There are 7 hidden switches. A switch that is on adds its own fixed numbers to the row, and there is some noise. The rows also spread widely along 12 directions, which tell nothing about the answers.
Some rows, each with its switches (1 for on, 0 for off) after it:
-10  -6 -13   2 -10  21   4  21  18  14 -25  -1   4  -8  20 -22   7   7 -28  -2 -24  -6   7 -22   4   7 -15   9  -5  12  -5 -> 0 0 0 1 1 0 0
  2  -5 -16  19  -3  12  -3   3   8  13 -15  -7  18  -9   7  -9   5  -4 -23  10 -21  13   3  -9   9   4  -4  12  -5   7   0 -> 1 1 1 1 0 0 0
 21  15  -4  -2  10  11  -4  12  17   0  -3   4  -9   6  26   6   2   5   9  12   0   6   4  20  -4  -7 -21  19   3   0  16 -> 1 1 0 0 0 0 1
 19  -7   2 -29  -1 -22  13  19  27 -38  12 -21 -11  15  16  21  -1  27  -1   2  14   9  -5  14  -4   9 -16  13   2  -1   5 -> 0 1 0 1 1 0 0
  7 -35   9  -4 -31  -1   4  -5   1  17 -28 -15   6 -20  -7 -18   3   5 -23  14   4 -20  -1 -19 -15  -9  -9   4   0   0 -12 -> 1 1 0 1 0 1 1
 -2  -2   1  -2   7 -13 -32  -5  14 -12 -24 -17  21  -4  -9 -14  14  12 -18   0  -9  13 -14   8  12  -4  -2  13   9   2  16 -> 0 0 0 1 0 1 0
 16 -16  -4   2  -2  20  -1   0  -7  25 -29   4  -8  -7  -1 -18   0  18 -24  20  -1  16  20 -17 -11 -29 -12  10  24 -15 -15 -> 1 1 1 0 0 1 0
-16 -12  -3   4 -13   6 -10   3  21 -12 -37 -10   3 -20  -5 -12  16  14 -30  -4 -11  -3 -12  27   8  16  13 -14  17  23  11 -> 0 1 0 1 0 0 0
 25 -31 -20 -17 -11   5  19   6  -6 -14  17 -25 -11  13   5  15 -11  30 -25  28  20  21   9  -7  -3  -7 -16  22  15 -33 -10 -> 0 0 1 0 0 0 1
  5 -47   0 -21 -23  18   2  -6   8   4 -42  11 -18 -33  -5 -13   4   8  -5  14  -1 -26   2  27  -4 -23   4 -14   9  -9  11 -> 0 1 0 0 1 0 1
 10   4 -20  36  -9   0 -19  -8   3   7  14 -29  38  -8  12  -3   7 -14 -15  15 -18  12 -12  -7   4  21  -6  28 -32  15   6 -> 0 1 1 1 0 0 0
 19 -17   2  10  -7  -2   3  -4 -12  22  -7  -5   0  -5  21  13   4   0 -16  20   7   1  16   3 -15  -5   3  13 -10  -5 -17 -> 0 0 0 1 1 1 0
  8  -1 -19 -11 -10  36   4  20  11   2 -17  10 -20  -9  14   2  12  22 -23  20  -7   7  18  18   5 -15 -21  15  10  -8  10 -> 0 1 1 1 0 0 1
 12 -21   0  -3 -22 -12  17  -5  -6  11 -10 -12   5 -16  -9  -9   1  -7  -4  19 -14 -16  -2 -13   4   0  -8   6 -13   4  -6 -> 0 1 1 0 1 1 0
 -4   8   3   6   1 -11   3  -4  -6  10 -21  -2  -2  -8  -6  -9   9  -7 -12   3 -18  -6  -7  15  16  10   3  -1  16  18   2 -> 0 0 1 0 0 0 0
 22  12   1   7  12   3   6  10   5  18  -9  -3  -3   4  23  -7   1   8 -11   8  -5   8  21 -28 -16  -8 -15  16   2   3 -20 -> 0 0 1 0 1 1 0
 -3 -20 -10   6  -8   1  -1   0 -17  10 -30  -1   1   4 -15  -4   6  15 -42   8 -22  19  11   5  22  -4  -7   7  20  -1 -17 -> 0 1 1 0 1 0 0
 10 -41   8 -11 -17 -18  10 -14  15  -8 -20 -10   6 -24 -13  -8  -9 -20   8   1  -5 -31 -25  21   4   1  16 -22   1   9  14 -> 1 1 1 0 0 0 1
 -4 -21   0  -1 -24   3   0  12  10   5 -36  -3   4  -9   7  -3  13  13 -37  -4 -16 -10   9   0   0   5  -7   5  -3  17 -17 -> 0 1 0 1 1 1 0
 10  -7   2  22   3  -4   1 -21   0  13 -32  -1  19 -30 -11   3  15 -13 -14  20 -24   8  10  11  13   2  16  -8 -11   8  10 -> 1 1 1 1 1 0 1
  8  -4  -8  13  12  18  18   7  21  11 -30   5  -3 -17   8 -15  -2   2 -12   7 -21   9  13  -8   1   3   9 -18  11  10  -1 -> 1 1 1 0 1 0 0
  8 -26  21 -26 -16 -36  18   3   2  -7 -20  -9  -6   7  -6   0  -5   3  -5 -10  -2 -15  -8  -1   0   3 -11   0  12   9 -16 -> 1 1 0 0 1 0 0
 -8   6   7  -7  -9 -15  25  12  13   7 -21  -2  -1 -12  -4 -14   9  -6 -14  -2 -30 -16  -5  -8  20  15 -10  -4   1  23   1 -> 1 0 1 1 1 0 0

New rows, each followed by its switches (1 for on, 0 for off):
 -5   2  12 -12 -24  -1   4   6   4  -1 -46   5 -18 -23  -7  -1  27  23 -37   2 -20 -23  14  20   5   1 -10  -2  12  23  -9 -> 0 0 1 0 1 1 1
 22  17   6   4  11 -21 -15  -5   6  -6 -18 -11  19   3  -2   4  13  10 -14   3 -18  24  14 -15   2  -7 -20  28  -8   8  -7 -> 1 1 1 0 1 1 0
 10 -15 -10   8  -1  -6   8   9   6  10 -15 -10  26   9   2   0  -4 -13 -25   1 -23  18   9 -29  17   2  -9  15  -6   2 -14 -> 1 1 1 1 0 1 0
 19 -25 -11  -9 -14  11  14   8  25   4 -12 -12  17 -15   9  -9  -5 -11  -1  16  -9  -6   3 -31  -1  -6 -13  11 -22  -8   8 -> 1 1 0 1 0 1 1
  3 -13  -7   5 -16 -12  18   7 -10   8  -5 -11  10  13   6  18   4 -11 -24   6 -12   7   3  -2  17  24  -7  16  -4   9 -17 -> 0 1 0 1 0 0 0
  7 -10  14 -14 -32 -14  16  -9  -4  -4 -28 -18 -10 -24 -18   3  18  13 -17  18   1 -20   2   5  -3  11  -6  -1   6  10  -7 -> 0 1 0 0 0 1 1
  5  -8   2 -22  -3 -12  17  25  20  -4  -9 -11  -6  15  10 -19 -10   6 -12 -14  -6 -13  -9 -24   3   3 -19   5  20  11 -15 -> 0 0 1 0 0 1 0
  4  26   6  -5  -7 -18  -7  11  15 -14   9 -23   0   1  15  -2  15  15 -10  -1  -2  -6 -12   4  -7  15 -24  28  -4  21   2 -> 0 0 1 1 0 0 0
 11  -2  12 -14  12 -32   7  -1  10  -4 -19  -8  11   5  -5  -5  -3 -20  10  -7 -11  -7 -12  -4  14   6   3  -2   7  11   4 -> 0 0 0 0 0 1 0
  8  -8  -5  10  -7   7  10  -4 -12  25 -11   1  -4 -10   1  -2   4  -3 -13  27  -7   7   6   7   5  -7  -4   9   7  -6   0 -> 1 1 1 1 0 0 0
 13 -12  -9   7   4  17  24   8  10  10 -39   1   6  -9   2  13   9   6 -31  19 -16  25  38 -21  10   3   4  -5   1  -5 -13 -> 0 1 0 1 1 1 1
 23  -8 -25  12  12  18  -6   5  15   5   5  -8  20   2  26   9  -4  -4  -4  24  -2  28  10  -7   1  -6  -1  22 -17 -19  16 -> 1 0 0 1 0 1 0
 11 -26   4 -21  -3   2   0  20  34 -12 -23   8  -7   0  20  -8  -7   2  -3 -22  -8 -25  -5  14  -4 -11  -8  -7   5  15  -1 -> 0 1 1 0 1 0 1
 -4  -7 -12   0 -14  16  11  14   3  16 -13  -8  -4   1   4 -18   1  14 -24  18  -8  10   2 -16   6   0 -23  14  12  -4  -1 -> 1 1 0 1 0 0 0
  4 -28  -8 -24  -5  -6 -11   9   7  -5 -19  16   2  -1   5   6   5 -12   4   8 -18 -12  -8  40  29 -19  -5  11  -9 -12  28 -> 0 0 0 1 1 1 0
 -1 -55  -9   6 -13   7  14  -2   2  26 -11 -15  10 -16  -6 -37 -18  -9 -17  16  -2 -15 -13 -26   4  -9   8 -18   6 -12  -3 -> 0 0 1 1 1 0 1
 21  -8  -5 -18 -12 -22   2  14  25 -32  14 -24  12   9  10  23   4   4  -6   1  -2  -2 -10  13   9   9 -19  25 -16   6   8 -> 0 1 1 1 0 1 1
  2 -15  -8 -25 -14  15   6  18  22  -9  -7   0 -24  -9  12 -15  -3  21   2  15   2 -19 -14  27   2 -12 -20   0  10  -8  31 -> 1 0 0 0 1 0 1
 -6 -22  -7   9   1  -3   1  13   7  15 -11   0   7   6  -4 -22  -9  -4 -17   6 -18   1 -17  12  25  -6  -3  -9  14   4  10 -> 1 1 1 1 1 1 0
 28 -20   9 -16  18 -28  -9  -9   6 -13  -8 -16   9   8 -10  -3  -7  11  -1   7   9  14  -4  -3   2 -23  -5   6  14 -18   2 -> 0 0 1 0 1 1 1
  0 -10 -12   2 -17  -2  -5   4  -4   2 -18  -5  14   1   7   3  10   2 -28   3 -28   4   5  -3  16   9 -17  26 -14   5  -5 -> 1 0 0 0 1 0 0
 17  -1  -3  -7   2   7   0 -11  12  -1 -21  -2   1 -28  -1  -6   8  -2   3  20  -9  -2   5   6  -1 -10  -1   4  -2  -6  20 -> 1 0 1 0 0 0 1
  3 -19 -41  -6 -17  38   5  18  15  -3  -2  -3  -2 -11   3 -11  -2  11 -20  30 -20   4  -3  16  27  -8 -17  12   0 -19  32 -> 1 0 1 0 0 1 1
 11   7   6 -16   6   0   8  -1  35 -21 -37   2  -7 -29  -1  -3  11   6   5  -3 -14  -4   3  16  -2   1   9 -12   8  16  17 -> 1 1 1 0 0 0 0
  6   6  12   7 -19   1   1  -1  -3  28 -11  -3  -9 -26   5 -20  16   5  -3  25  -7 -24   1   0 -15 -10 -18  10  -9  13   0 -> 0 1 1 1 1 1 0
  8  -8  -7 -14  -8   2  19  10   4   4 -12  11 -12  -9  11   4   4  -8   0   9 -21 -15   5  16  13   1  -6   4  -6   4   5 -> 0 0 1 0 1 0 0
 16  10  -2   2   2   2   5  10  23   2 -18  -5  10  -9  13  -7   4  -5  -5  -2 -20   1   7 -19  -5   3 -12  11  -8  17  -5 -> 1 1 1 0 0 1 0
 17 -28   1 -11  -2   0  -3  -6  -2   6 -25   6  -3  -5  11   3  -1   3  -7   6  -1   2  11   5  -8 -18  -1  10   0 -14  -4 -> 1 0 0 0 1 0 0
 16 -19   1 -19 -16  -9  36   9   7   8 -17  10  -7  -9   4   7  -5 -27   9   7 -19 -26   4   3  11   1  -3  -2  -9   8  -3 -> 1 1 1 0 0 1 0
  0 -19  -6   5 -12  12 -15  10   4   7 -44   3   8   4   7  -4   6  15 -44 -11 -16  10  16  -8  -1  -3 -11  13  15   9 -24 -> 1 1 0 0 0 1 0
 11   2  17 -20 -15 -27   0   4   1 -16 -29  -4  -8   4 -10  20  21  24 -21   3  -8  -1  10  24   8  -1 -23  18   9  10  -4 -> 1 1 0 0 1 1 1
 -4  15   8   0   8   2   7  10  14  16 -40   8   4 -10   9 -16  13  -9 -19 -14 -27  -4  13 -22   5   6  -4   2   9  24 -14 -> 0 0 1 1 0 0 0
  3   9   7   1  39 -10  -2  12  27  -1 -29  11   6   8  12  -8  -2 -14  -1 -20 -15  12  -4  12  15   1  18 -17  26  15   8 -> 0 0 1 1 0 0 0
 13   9  -2  29   8   4  -7  -9   5  22 -18   3  19 -15  10   3   9 -22  -8  12 -21   6   8   9   7   2   4   6 -11  13   7 -> 1 1 1 1 0 0 1
  0 -28   3   2 -25  -3   3  -9   0   9 -28  -9   1 -26 -13 -19   7   0 -17  10 -14 -25  -8   7   3   0   1  -9   1  13  -2 -> 0 1 1 0 1 0 1
 -2 -24 -15   4   6   7  20   2  -4   8 -17  -9  -6   0 -14  -5  -1  17 -31  30   0  29   6   4  26   1   9 -15  29 -22   9 -> 0 0 0 1 1 0 1
 -9  14  -9  -7   8  -5  -3   5  12  -7 -36   0  14  -4 -17 -19  12   1 -23  -5 -42  15  -1  -7  36   5 -12  10  13  10  13 -> 1 0 1 0 0 0 0
  2  -3 -13  -3  -2  -3  -6   7  12 -20 -10 -12   2   0  -6  -3   7  21 -20   6 -17  16  -6  17  19   5 -11   8   8   4  10 -> 0 1 1 0 1 0 0
 25  -2 -20  -8   6   6  -2  15  29 -20   1  -7  16   7  30  20   1   0  -6  -2 -10  19  12  -4   2   2 -11  28 -21   0   2 -> 0 1 1 1 0 0 0
 13 -31   0  16  -4  16  -4 -12  -4  15 -31  -5  -5 -17  -2 -10   0  22 -25  21  10  13  12   7 -16 -13   9 -10  20 -11  -8 -> 1 1 0 0 1 0 1
  0 -27   2  -8   5 -11  -5   7  -6  10 -40  23   1   9   4  11   5  -9 -29 -13 -23   4  13  22  24 -13   6   1  13   2 -14 -> 0 0 1 1 1 0 0
 15 -33   1   7  22 -20 -14   3   2  18 -11   4  23  20  11  -6 -16 -23  -7  -9  -8   7  -6   1  12 -18   9   0   5  -5  -8 -> 0 0 1 1 1 1 0
 11 -18   1  -1   0   9  26   0   4  29 -30   8  -2 -25  -6 -14   1 -11  -8  27 -17  -6  16 -17   8 -17   3 -12   0  -9   4 -> 1 0 1 1 1 1 1
 10  17  12   4  -7  -4  13   1  -2   5 -13  -3 -22 -15   5  14  18  18 -15  20   3   2  11  24 -11   6  -4   6  13  12  -4 -> 1 1 1 1 0 0 0
 -3 -17  -3   6 -18   0   1  -3  -2  14  -9 -13   3 -18  -4 -23   4  12 -22  18 -10  -8  -8  -5   0  -3  -9   8  -1   0   3 -> 1 0 1 1 1 0 0
-18  -3  -2  26 -14  12 -12 -17 -13  28 -26  -7   0 -34 -18 -32  18   0 -16  30 -11  -5 -17  25  10   5   7  -9  15  10  20 -> 0 1 0 1 0 0 0
  3 -22 -29  20  -3  11 -16   4   5  12 -27   2  43   4   5  -7  -2 -32 -25  -7 -45  12   3 -14  32   4  -2  17 -19  10  -5 -> 0 1 1 0 0 1 0
 12 -27 -28   8   9   7   6   2  11 -16   6 -23  11   2   4   9  -5  21 -29  21   2  38   4   4  13   7  13   1   5 -20   7 -> 0 0 1 1 1 0 0
 10 -12   0   4  -2   7  12  -4  12 -10 -38  -8  -8 -20  -5   6  11  31 -36   7  -6  19  22   1 -11   4  13 -12  18   7 -16 -> 1 1 1 0 1 0 0
 13  -8  -7   3  -3   6 -11   1  25 -17 -17 -24  12 -16   2  -5  11  25 -26   8   0  17   6 -10 -11  -1   1   8   1   3  -2 -> 0 1 1 1 0 1 0
  5 -20  10 -21  -1 -22   9 -13   5 -17 -36 -12  -3 -13 -25  -4   6   8  -5   5  -2   5  -6   7  10   1  10 -10  23  -2   5 -> 0 1 0 0 0 0 0
 14 -25   2  -6   9 -18  -9   0   7  -1 -13  -8  14  16   5 -10 -11  -3  -1  -7  -3   9  -8  -9   3  -6 -10   8   6  -3  -6 -> 0 1 0 0 1 0 0
 16  -5   8   1  -2  -2  20 -11  -6  25 -27  -8   3 -19   0 -17   1  -9  -9  10  -7  -5  16 -47 -16  -1  -1   4   4   3 -28 -> 0 0 1 0 0 0 0
 11 -16  19 -18   1 -12  45  -1  -1  21 -22   3 -23 -18 -11 -11  -3  -1   1  25   2 -13   8 -12   1 -12   3 -22  21 -11  -2 -> 1 0 1 1 1 0 1
 -4 -17  -9  -5 -26   7   7   5 -26  18  -9   2 -20   3  -9 -11   3  12 -23  23  -8  -4  -3  18  17  -8 -23  16  23  -7  -5 -> 0 1 1 0 0 0 0
-17  -9  -7  23 -21  -8 -32   0  20   0 -11 -22  36 -18  -4 -37  11  -3 -24  -8 -34 -17 -34   5  12  13 -12  11 -21  33  15 -> 1 1 1 1 1 0 0
  9  18   0   6   5  21  25   1  -3  34 -18  14 -26 -29   9  -7  13  -5   3  39  -5  -7  16  11  -2  -7   7  -8  10   0  12 -> 0 0 1 1 0 1 0
  1 -36 -10   3  -2  22   3  -2   5  14 -31   5  -7 -16  -8 -26  -9   4 -15  13  -6   4  -3   8   5 -17  11 -17  29 -10   5 -> 1 1 1 0 0 0 0
  1 -35 -14 -14  -3  27 -16   1  14  -2 -64  20   7 -19 -11  -1  16   6 -31   6 -21  12  20  18  25 -25   7  -2  12 -14  14 -> 0 1 0 1 0 1 1
 -6  -2  -7  -1 -13  16 -15  17  31   2 -21   7   7 -16  18 -22   8  -9  -7 -10 -27 -23 -14  14   4  -2 -15   9 -11  24  18 -> 1 1 1 1 0 0 0
  2  12  -7   1   8  -3  -8   5  11  -1 -29   6  12  -5 -14  -8  11  -8  -9   7 -34   9  -5  20  37  -5 -12   5   9   9  26 -> 1 1 1 0 0 1 1
 21   0 -14   8   1   2 -10  -3   8  -4  -8 -16  21  -2   7   2   4   6  -9  17  -8  23   6 -11   0   1 -13  27 -13  -5   6 -> 1 1 0 0 0 1 0
 18 -31  -4  -5  14   9  -1   6  12  -3 -17   1 -11   6  14   0 -13  10 -16  -1  16   7   4  18  -9 -14  13 -11  33 -11  -5 -> 0 0 1 0 0 0 1
  8  -4   4  10  -4 -16   5 -12  -9  17  -3 -20  14  -8  -1  -8   2 -10  -5  20  -2   3  -8 -13  -1   9  -1  12  -5  -1   0 -> 1 0 0 1 0 0 0
 -8  14  10  -5  -3  -5   3   7  -5  19 -26  10 -17  -3 -11 -26   7   3  -7   6 -20  -9 -10  13  16  -8 -20   3  28  14   7 -> 1 1 1 0 0 0 0
 11  -6  14  -8   4 -29   1 -11   2 -13 -20  -4  -5  -9 -13   6   8   0   2   3  -8  -6  -9  35   9   2   8  -7  10  12   8 -> 0 1 1 0 1 0 0
 12 -42 -24   8   5 -10  -3  -6  -8   2  29 -21  15  12  -9  -8 -21  -3  -2  37   5  21 -29  21  29 -14   1   5   3 -37  33 -> 1 0 1 1 1 0 1
 15   0  10 -11   2 -16   2   3   5   3 -16  -1  -1  -3   2  -7   3   3  -3   4 -13  -6   3  -3  -1 -12 -13  11   1   3  -2 -> 1 0 1 0 1 1 0
 -5 -18   7  -7 -19  -5   6   2  -6   3 -34   1 -17 -12 -19  -7   9  17 -29   8  -8  -9  -3  28   9  -4   0  -9  32   9  -6 -> 1 1 1 0 0 1 0
 20  -6   0 -17   6   1  27  12   1  13  -5   6 -19   6  17  -4  -8   2   2  12  -3   0  15 -18  -3 -12 -15   8   9 -11 -12 -> 0 0 1 0 1 0 0
  9  13 -10  20  -8  10   6   1  -3  18   9 -17   4  -4   8 -12   1   0  -1  30  -4   4  -8  -1   1  11 -23  18  -2   3  13 -> 1 1 0 0 0 0 1
 15 -20  18  -9  -9 -29  26 -11  -6  10 -17 -12   3 -10 -15   0   3  -6  -2  20  -1  -5   1 -11   6   1  -4  -2   0  -3  -5 -> 1 1 0 1 1 0 1
 15 -14  12 -19  -3 -20   2  -3  12 -20 -33 -11   5   0  -6  11   7   8 -15  -8  -2   4   8  -2   1   3  -5   8  11   6 -12 -> 0 1 0 0 0 0 1
 29 -13  -3  -9  -4   1  12 -24  -8   1 -11  -9  -8 -33 -12  11   9   2   5  47   7   3  13  15  -3 -15  13   0  -1 -24  18 -> 0 0 1 0 0 1 1
 14  15   9  -7  12  -9  10   2  22   2 -14  -3   0 -18   2 -15   7   1  13  12 -13   1   1  -6  -1  -9 -11   4  -5   5  17 -> 1 1 1 1 1 0 0
 20 -17 -18 -10  -3   1  10   3   4  -8   8 -14   2   5  17  10  -8   0   1  16   5  10   1  -2   0   4  -5  18  -6 -16   4 -> 0 0 0 0 0 0 0
 -6 -34 -15  -9  -3  11  -1  17  16  13 -18   7   6  -4   0 -32 -10  -5 -11   6 -24  -7 -14   3  25 -22  -8  -3   6  -9  21 -> 1 0 1 1 1 1 0
 28 -25  24  -5  -4 -37  12  -9  29 -11 -16 -11  19 -15  16  23  -4 -36  18 -12   5 -33 -12  17 -16  16  24 -15 -24  25  -1 -> 1 1 0 1 0 1 1
